The first 4 rows are patterns. Each new row is the sum of 2 different patterns, raised or lowered, with some noise. Before adding, each is slid sideways (what falls off one end comes back at the other) and multiplied by a number that may be negative. Names go in the order of the patterns.
Known rows, each followed by the names of its patterns:
[ -2.3   3.9  -7.5   1.8  11.4  -8.1  -3.8   1.7  -7.3   6.5   0.7  -9.2
 -18.1   9.8 -17.7  -0.1   6.1  18.7  16.7 -18.9  14.1  -9.3  11.7 -18.6
  11.6  17.7  14.1  14.3 -13.5  -7.7 -13.7   3.3  11.3  -4.0   7.1] -> (3)
[ -5.9 -18.1  16.9  15.6   8.4 -14.1  17.4  16.3   7.2  -3.5 -14.7   8.0
   2.0  -4.4 -18.8  14.0  15.6  11.9  -9.6   1.0 -18.4  19.4  15.6  -6.5
  14.6  12.2   9.1 -10.2   4.1 -15.1  -4.5  -4.5  -4.2 -14.8  -5.0] -> (2)
[  8.5 -10.9  15.1 -11.6 -12.5   0.6 -13.2 -13.8   3.4 -12.0   7.4   5.7
 -14.8 -14.1   3.2 -14.2  -9.8  -3.8   4.6   7.0   3.9  18.1   2.3  -7.1
  19.2  15.1  12.6   4.6   2.4   6.8  14.1  13.9   8.4  12.6   0.8] -> (1)
[  2.3  -9.5   9.5 -17.9  -6.8  -9.3 -15.7   3.1   8.9  16.5  16.7  -4.5
   2.5   2.8 -12.8  -5.7  -4.5   7.5 -17.8   4.9   9.1  -5.7  -3.6 -11.4
  11.6 -10.7  10.3   6.9 -19.1  11.3   2.4  -7.5  15.9  16.4 -16.0] -> (0)

New rows, each followed by the names of its patterns:
[ -0.7   7.5   1.9   9.3   8.5   0.5  12.9  -8.3  15.5  15.0  -5.7  18.6
  11.9  -8.2  20.2   4.3  -1.8 -10.6 -20.7   9.2 -29.0 -19.3  -7.4 -26.7
   6.6  13.7   3.4   1.7  -0.5 -11.4  -6.5 -16.1  -2.1   2.3   9.1] -> (1) (0)
[ -2.9  18.4  19.8  -4.0   4.4 -31.1  11.4  -0.6  -8.7  17.8   5.5   9.1
 -16.2   2.8 -25.0  -6.1  -1.9 -14.8 -23.3  -6.9 -17.4 -17.1  12.6   6.2
  -7.5 -12.0  -1.5  11.1   6.8   3.5  -8.9 -12.8   6.3 -15.7 -15.9] -> (3) (2)
[ -9.6  -4.0   6.8   6.1  -2.5  16.2  17.9   2.3  -3.0  18.1  -3.9   2.3
   9.4   1.4   3.3   3.2   0.8  -1.1   3.2  32.4   9.3  -9.0  19.2 -12.4
   1.2   4.6  11.3  22.1   7.8  27.9   1.9   6.9   5.8   4.0   6.0] -> (3) (0)
[-24.5   3.7  11.5 -12.2  22.7  25.7 -20.8  -5.5   0.0  -0.5 -20.3  -4.6
   1.8  -3.7   8.7  27.7  19.7  12.4  17.3  18.4  20.2  -2.9   0.5   6.9
  20.6   2.7  16.5  23.0   0.0   8.1 -15.1  26.6 -15.6   3.1  10.1] -> (1) (0)
[-21.3 -18.0 -24.4 -14.1 -30.6 -38.3 -34.0 -45.4  -8.1 -15.5 -22.0  -4.4
 -14.7  -5.9 -37.1   0.2  -5.9  -2.5 -22.4 -39.7  -2.7 -10.9 -22.7 -26.4
 -10.4  -4.8   3.1 -10.7 -25.3 -17.1   0.2  -8.3 -40.5 -20.4  11.7] -> (3) (2)
[  4.8  16.2  27.8  21.3  -7.8  16.1   0.6   4.1  -9.0   4.4   9.0  16.1
   6.4 -21.8  -3.3 -17.7  10.0  16.5 -14.9  -0.9  -0.5  -4.4 -12.9  -1.0
  14.5  -0.8  -0.5  14.9  -3.8   2.2  15.2   3.0  -6.9  13.3 -15.1] -> (3) (1)
[ 10.2  10.2   4.3   8.6   4.8 -34.0 -38.5 -32.3   5.2 -28.0 -26.8  -4.8
  -0.2   8.4 -21.5   4.3 -11.4   0.3 -17.5 -21.4 -10.7  -9.9  -0.1  -2.5
 -33.4  -5.5 -14.3 -26.1 -13.5 -31.3 -14.3   2.6   3.9   4.0 -12.6] -> (2) (0)
[-27.1 -24.7   4.9 -12.4   2.0  -4.4 -19.4 -17.4  19.4 -17.2  -9.9 -22.3
  15.1  -0.7  14.0  -7.4 -19.8  -9.6 -28.5 -26.6  -8.7  -0.7  -9.7  14.3
   0.1   2.1 -10.7  19.0  -8.2 -10.7  12.3 -13.6  -9.6 -23.5  11.6] -> (2) (0)
[ -2.7  15.5   4.7  25.3  23.5  -0.9  35.7  16.1  -5.4  22.9   4.3  10.9
  10.9  31.3  -5.6  13.7  34.2   0.0  -0.3   6.1 -11.8 -25.3  19.9  13.6
  -2.8 -15.6  12.8   9.3  13.5  13.9  -9.5 -14.1 -18.0 -21.4  11.9] -> (1) (0)
[-51.2 -37.1 -38.4 -41.4   1.8 -11.4  -6.4 -33.2 -15.8 -23.4 -39.9 -17.1
 -23.0  -4.7 -36.6 -23.5 -29.3 -26.8  -6.0 -26.3 -32.3 -17.0 -32.2 -22.8
 -18.3  -9.7 -12.6 -40.5 -24.8 -32.1   3.8 -21.8 -18.5 -41.2 -22.4] -> (3) (0)
[43.0  0.9 19.6 56.3 34.0 46.2  9.2 39.4 25.2 37.1 52.0 21.6 25.9 10.8
 16.5 29.2 28.9 33.3 34.1 31.5 35.1 14.3 49.0 27.1 13.3 22.0 39.7 25.6
 18.1 42.7 31.3 34.5 32.6 27.9 19.7] -> (3) (0)
[-33.7 -31.7 -28.7 -15.4  -8.0 -21.8 -21.5  -0.3  -5.0 -16.9  -4.7 -24.3
 -23.0  -4.2  -5.7  -3.8 -19.2 -10.5 -23.1 -38.4   7.3 -43.8 -37.7 -16.1
 -48.3 -49.6  -5.0 -35.8  -7.8 -24.1 -22.6 -32.1  -9.8 -25.9 -34.6] -> (1) (0)
[ 23.2  19.4 -18.0   9.6 -13.3  18.0   6.7 -15.8   6.2  -9.0   2.4  -9.8
 -16.1 -31.5 -18.4 -13.2 -10.5 -25.1 -20.9 -20.6 -27.9   0.9  10.2  -3.3
  -8.5  -3.6  22.0  13.6  -9.6  -6.4  14.8  -4.3   2.8 -28.3   5.7] -> (2) (1)
[ 15.7   3.8  -0.9  10.1   6.1  -5.1  -5.2  24.8 -15.5 -16.2  -0.3   4.8
  11.7 -12.4   2.3 -16.4  -9.3  12.5  -7.8  -5.0  17.2 -19.4  -2.1  26.9
   2.3  21.6   5.8  20.0  19.5   8.3  13.7  11.1   3.7 -14.4  -3.3] -> (1) (0)
[  0.3  37.1  -8.4  14.4   3.3  42.1 -13.3 -16.5 -12.7   7.3  18.1  30.2
   3.7  -6.5   6.0   0.0  -8.5   1.1  15.1  12.1  21.8   5.3  19.9  16.0
  19.6  18.6   9.3  22.6   0.8   9.9  -5.5  34.3  -4.6  -9.5 -11.8] -> (3) (2)
[ 18.1  17.1  12.7   3.2  -4.1   3.2  -1.5  11.9 -10.7  24.1 -12.9  -1.9
  -7.8 -17.4  16.2 -21.6  17.2 -17.9  24.9  -3.2 -27.1  -5.0 -11.4   6.4
  20.9  25.5 -12.6  -6.1  -0.9   2.7 -10.2  -6.6   1.5 -12.4  -7.5] -> (3) (0)
[ 21.2   9.5  -0.9  -7.4  -7.2 -16.1  11.0  18.5  -7.9   0.1  16.4   8.9
 -13.7   7.3 -21.2  -6.4   1.1  10.4 -21.7   6.3  -8.6 -24.4  -2.7  -2.6
  20.2 -26.2  20.6  -1.1  21.0 -15.4 -30.6  -6.5 -13.5   5.0 -13.3] -> (3) (2)
[  1.3  10.2  -4.3  -4.1 -10.2  -0.2 -11.7   5.0   5.0   8.6 -11.4  16.7
  12.1   8.3  16.4  11.3 -10.5  22.7 -14.9   0.4  22.1  31.3  13.1   4.9
  23.1   2.2   9.4 -14.8   8.9  -1.3  13.8  21.0 -21.5 -14.2 -16.8] -> (3) (1)
[ 13.3   2.3  12.3  13.5 -30.5  -2.6 -13.8  -7.4  16.0   3.2  -8.7  -3.2
  -8.2  -1.9 -18.4   1.7 -16.8 -19.6   0.6  -1.8  13.9   8.4 -14.4 -16.2
   7.1 -27.6  -8.8  -2.2  16.7  -4.4 -16.9  14.6 -15.6   3.7 -28.5] -> (3) (0)
[ 11.8 -10.9 -17.1  -0.2 -15.9  -6.5 -30.8   4.3   4.1 -18.0  -8.4 -21.5
 -18.6 -24.2 -27.5 -17.6 -22.1 -17.0  -8.7  -1.7 -10.6  -4.0  -8.7  -0.7
  -1.9  -1.7   8.5  12.8 -18.6  11.9 -24.0 -16.0  20.9  -1.8 -13.4] -> (1) (0)
[ -1.1  -4.5  -6.2  -0.2  29.9   6.6 -17.2  17.8 -18.6  -3.3  -1.7   8.2
  22.6   5.0  24.9  -1.8   1.9   4.0   1.3   5.0 -12.8  -6.1   1.0   2.4
  -8.9  11.5  13.2  -4.2  -8.5  15.1  -5.8  -0.3   4.1  -2.1  -6.8] -> (3) (0)
[-15.5 -17.1 -11.0  -6.1 -19.5 -12.3 -10.6 -10.9   1.3  -1.2  17.0  13.5
 -23.8  13.9 -18.2  -2.0 -10.2  12.3   6.1  15.5  10.5 -13.6 -16.1 -21.9
  -6.5 -11.4 -10.5   2.8 -20.0 -13.9 -20.6 -10.1   1.0 -18.7 -20.9] -> (3) (1)
[ 33.6  16.2 -10.7  12.6 -13.0  28.6  20.3   9.5  20.7   9.9  24.2   1.9
  11.1  -0.4  -3.1   0.8  11.3   8.3  -3.4  16.4  -9.8  20.0   9.6   4.9
   8.8  15.8  28.9   6.0  21.2 -14.9   1.4  -1.6  -7.6   2.1  27.5] -> (3) (2)
[ 24.4  -9.4 -27.4 -18.8  -1.9 -17.9  -9.8 -13.3   4.8   6.2  -8.3 -12.4
  -0.2  21.3 -23.8 -21.7 -12.2  -2.3   0.2  12.4 -29.8 -32.0   7.8 -29.0
 -15.5  -8.4  20.1   4.4  -6.1  10.6  -7.2   4.9  -5.4   9.9  14.9] -> (3) (2)
[ -4.5  -8.2   3.4  -2.6  -6.5 -12.4   9.7   2.7  -4.8   7.9  -7.0 -20.8
  -1.6  -2.5   6.9 -13.8   9.8  21.4   8.3   1.0 -18.8  17.8  -4.6 -12.7
  -8.8  12.6  18.6  -2.5   0.0  -7.0 -19.1  26.6   0.3  -9.0  15.1] -> (2) (0)
[ 13.4 -12.9   5.4 -11.8  26.9  14.8  19.4  22.8  22.8   9.1  33.3   7.3
   8.3  37.3   7.9  -9.0  14.8  30.1  -2.6 -12.1  -4.7   6.9   5.6   0.3
  14.0  -7.9   9.5 -15.5  -8.6  -3.5  10.3  -7.2  11.1 -13.7 -17.7] -> (2) (1)
[-21.9  -8.5 -30.0 -23.8 -22.3 -11.4 -21.1  -9.7 -30.7 -31.1  -7.8 -28.8
 -12.0 -28.8   5.4  -3.3  -2.2   2.7   3.3 -12.6   9.5 -12.9 -10.4  12.6
 -11.6 -24.4  -6.9   6.7 -18.7 -25.8 -20.3  -9.9 -15.5 -18.1  -6.0] -> (2) (1)
[ -7.8  22.3   5.2  18.7  -1.2  10.5  20.3   3.8  24.0 -18.1 -12.3  -8.5
  -5.3   1.1   0.3  -1.3   4.5   9.2 -16.0  -7.3  13.3 -15.7  -7.0   1.0
  -1.1  11.2   7.4   8.7 -10.2   5.2   1.8  11.7  16.5  18.1  18.5] -> (3) (1)
[ 36.8  11.3  10.0   8.6  13.6  27.6  17.6  20.8  20.0  35.8  -2.0   7.1
 -10.2  32.5  -2.3  11.6  -4.5 -13.7   1.7   2.1 -11.2  10.4  20.7  -7.2
   8.2  14.9  -0.1   3.0  18.3  17.6  21.9  26.1  12.9  -0.9  -1.6] -> (2) (1)
[  9.7  33.1 -13.8   5.3   4.5   7.6   5.0 -10.8  20.1   2.0  32.3 -13.0
  10.1 -12.9   0.8  -3.9  12.7   2.9   0.1  24.1  -8.9 -11.1   4.1  11.3
   6.3  16.9  16.0  10.7   1.9  27.3  15.8  11.6  30.1 -12.6  -4.7] -> (3) (2)
[26.2 21.8 20.8 38.0 28.9 28.7 22.7 18.9  4.8 37.8 21.1 -2.1 33.6  6.2
  0.1  6.1 -6.0 39.2 12.1  8.9 -4.8 35.2 -6.4 -6.6  2.5 11.0 36.6 25.8
 43.4 15.3  1.5 37.0 26.5 31.7 19.8] -> (3) (1)
[  3.4  15.4 -18.0 -11.7  -3.4   6.7   1.7   2.0   7.7  -3.0  -2.6 -13.8
  -4.9  -7.1 -12.4  -1.6 -14.4 -19.3  -6.9  -6.2 -13.8 -19.2  -7.6 -25.2
 -10.4  -9.0  10.7   3.0  -7.2  -5.4  -1.6  12.4 -19.3  13.4  16.5] -> (3) (1)
[44.3 37.1 24.9 50.7 41.7 33.0 18.6 31.0 21.3  5.5 29.2 36.7 17.3  6.3
 21.4 14.8 19.5 33.0  4.3 12.7 25.7  2.9 14.9 30.5 35.1 19.4 31.0 51.5
 31.8 45.7 51.7 21.6 30.3  5.6 10.1] -> (1) (0)
[ 14.0   8.9   0.5 -16.8  -6.6   0.0  -2.4   7.0   4.3  12.9  18.5  -3.8
  14.6   9.7  11.7  -6.4  19.8  29.1  -3.1  28.5  34.2   3.8  18.2  -3.9
  15.8  15.3  34.6  16.1  12.1  28.6  18.0   1.3  17.4  21.8 -17.8] -> (1) (0)
[ 18.3   6.2  16.3  13.7   1.6  26.1  -9.7 -13.7  -9.5 -22.2  -6.2   6.0
  -9.1  16.8  11.5  -6.3 -14.8  18.7 -12.1 -11.7   4.5  10.0  18.3   0.9
  24.7  -2.4 -10.3  33.3   7.2  11.5  11.4  -7.7  -1.3  25.0  11.9] -> (1) (0)
[-13.0  -5.0 -38.5 -30.4 -13.6 -29.3 -33.2 -22.3 -12.6 -19.4  -0.5  13.2
  -6.2 -31.0  14.7   9.8   2.7 -13.2 -21.6  -1.1   0.6  -4.5 -18.4   6.2
  -4.5   1.1 -30.6  -2.3 -36.8 -12.0  -4.0 -29.3 -15.5  -5.6 -20.8] -> (2) (1)
[-11.3  21.6 -17.2  11.0  21.2   1.3  24.5   0.7  19.5 -16.5   1.8   6.4
 -12.6  -5.1   5.7 -22.3 -18.1  13.2 -16.0  24.2   7.7  24.3  -2.3  24.9
  29.5   7.2  -8.5 -24.0  -6.2   9.5  -2.5 -15.4  26.3  18.0  15.5] -> (2) (0)
[ 32.7  18.8   7.6 -16.2 -24.8  23.2  -6.5   5.7 -27.4  30.7   8.3   0.1
 -17.4  -7.6  -5.0  27.4  27.0  -7.1   8.2  15.3   3.6  -8.3   4.0  -9.0
  -4.3 -10.2   3.8 -10.6  -5.0   2.7 -21.9  19.6  25.6  23.4 -20.0] -> (3) (2)
[-19.1 -11.6 -20.7   2.9 -27.0 -19.3 -10.5  -1.6   3.6 -16.6  -8.6  -3.9
  17.5 -20.4  -9.3 -21.6  17.9   7.2  17.6  -9.9  -3.7   4.1  -8.4 -18.0
 -13.9  19.5   5.2  10.6  12.1   8.3   6.4  11.6  -0.5   3.9   5.7] -> (2) (1)
[-18.7  -5.8  -5.7 -20.4   2.8  -3.5 -23.0  -4.5 -23.9  -8.0 -24.7 -23.1
 -15.8 -23.9 -14.9 -18.4   5.6 -11.2 -15.1  -7.3   1.8 -10.6 -28.0  -7.5
 -14.3 -20.3 -22.0   2.3  -6.0  -6.3 -13.7 -12.3 -28.8 -11.3  -5.3] -> (3) (0)
[  9.0  30.0   1.3  16.7   4.8  -3.9  -8.5 -16.4 -25.9   5.0  -3.3 -15.3
  34.2  25.9  16.5 -15.9  39.9  14.5   3.9   7.1  -6.9  23.6  -4.3  10.5
 -24.1  11.3  37.1   6.8  -6.3  11.8 -25.8   7.5  34.9  -3.8  27.5] -> (2) (0)
[17.6 32.5 11.8 12.5 32.4 22.2 14.1 26.6  4.7 23.1 31.0 40.6 35.0 13.0
 25.3 16.4 15.7 16.1 16.4 18.0 24.7 16.0 -2.9 10.6 -3.4 23.5 29.3  1.1
  8.8 17.4  7.3  0.7 15.4 29.3 15.2] -> (3) (1)
[  3.7 -20.4  23.0  15.9  13.8   3.2  -2.4 -22.4   0.4  -2.3  -3.4   7.9
   6.9  15.2  -5.0   4.3 -18.5   9.9  -9.1 -13.2  -7.2  -2.9   1.5 -23.6
  20.9   4.6   0.6   3.0   4.2  10.3  11.9 -14.1 -25.5  17.1  -0.8] -> (2) (0)
[-27.4 -14.2 -15.8  -3.6   1.7  -4.8  -0.4 -15.3 -11.3 -23.5 -23.2   2.5
 -27.9 -30.3 -12.6   3.2 -24.7 -35.3  -5.7 -18.4 -10.3 -15.9 -14.4  -2.3
 -10.2 -16.4 -37.1 -31.5   9.0 -25.3  -1.4 -23.0 -40.6 -23.8 -13.5] -> (2) (0)
[-11.9  -6.8 -19.6 -27.4 -21.3  -5.2 -27.3 -41.2  -5.8  -9.2  -5.0 -36.7
 -11.1 -42.8 -12.4   3.5 -35.3 -12.5  -5.8 -27.7 -41.7  -6.4 -32.4 -18.1
 -31.0 -10.2 -25.5 -17.0 -12.8 -35.5 -14.6 -22.9 -29.4 -27.2 -10.6] -> (2) (0)
[-10.7   8.9  18.2   7.0   3.2   2.1   9.2  -1.1  -1.3  17.5 -26.0  -4.2
   0.3 -18.9  -1.9  13.8 -23.5   6.7  -0.8  -8.9 -28.3  -3.3 -20.5 -21.2
  -4.0   9.8  18.5  13.3  11.3   3.0  -4.6   7.3   9.6   6.3  10.0] -> (1) (0)
[-10.2   3.3  13.5   7.7  -0.5  -1.7  17.2 -13.5  16.2  24.8  17.3   3.8
  12.7  30.4   4.6  -2.1  10.7   7.4   5.5   7.5 -20.3   6.8  35.3  14.3
   6.6   2.2   4.6  29.9  28.6  13.1  18.4  10.0   5.5 -13.0  14.2] -> (2) (0)
[16.0 55.2 26.9 16.8 12.2 12.8 35.1 20.5 36.3 32.3  2.7 17.8 12.6 27.7
 22.5 29.2 12.6  6.2 28.6 17.6 26.4 26.6 34.8 14.0 46.2 53.2 18.9 53.3
 39.3 21.3 26.1  8.4 35.7 31.5 47.0] -> (3) (1)
[ 12.6  -5.7  14.4 -12.1  -8.1   8.6   7.0  -5.0  -1.0  -4.3  -8.6  24.1
  21.6  13.3  -4.2  13.2  20.1  -3.7   5.6 -19.6  -3.7   1.0 -12.3 -25.8
  14.1   5.0  13.9  -4.3  -9.4 -26.7  17.3   2.2 -13.7   9.2  12.6] -> (2) (1)
[ 13.8  12.2 -13.9  16.6  -1.8  -5.1   2.7  21.1 -25.3 -10.3 -13.4  -5.1
 -30.1  -7.2 -20.0 -12.5   2.2  -5.5   0.0  12.9 -15.6  -8.9  -4.6  -7.5
  -3.3  -4.3  15.3 -18.1  -2.9  19.7   1.2   0.5 -11.7   8.7  -8.0] -> (1) (0)
[46.5 12.8 30.8  7.8 49.4  9.4 25.3 23.5 -1.6 47.1 34.9 32.3 41.1 35.4
 15.1 25.9 20.2 36.4 16.3 21.5 10.4 20.0 31.7 35.3 48.5 39.4 24.0 37.1
 42.8  9.1 35.0 24.7 31.6 -1.4 21.6] -> (3) (0)
[-18.2  -5.8 -15.4 -13.2   6.8  -1.5   7.6  11.9 -11.8   5.5   0.4 -21.3
 -23.5   2.1 -10.5 -18.1   4.7  17.5   6.0 -20.7  -1.5  -1.2  -2.1  -8.9
  11.7  -4.9  16.1   9.6 -17.6   5.8  -0.2 -12.3   6.7 -11.9   9.2] -> (3) (0)
[ 12.2  -3.8 -15.1  13.1  -6.0 -19.6  23.2   4.2   4.8  -1.4  12.3   2.2
  18.4  23.5  -7.0  -0.5 -10.1 -15.3  -0.1  -7.6  -7.1  -2.8   2.7   8.6
 -23.5   3.7 -15.2 -14.1   3.1  -3.4   0.0 -22.2   5.9 -18.2  -8.4] -> (1) (0)
[ 22.3  -4.5  25.9 -14.0  12.3  34.4  27.0  27.4  -6.2  -2.5  -4.7  15.9
  23.2   6.0  19.8   1.9  13.4 -10.2  16.9   8.1 -13.3   1.4  -2.7 -12.6
  11.0  -2.6  -1.4 -11.9   2.6 -22.5   3.8   0.7  14.5  16.3 -13.9] -> (3) (1)
[ 20.0  -5.2  -5.3  14.9  17.8 -21.7   5.7  -6.7  -1.6   5.0  12.1   3.0
 -20.1  24.0  29.0  29.4  19.1  -9.4  16.3  11.2  -7.0 -14.6  15.2  27.2
   0.2   1.8  17.0 -14.8  18.6  10.7  12.8   8.0  27.2  20.7 -21.1] -> (2) (0)
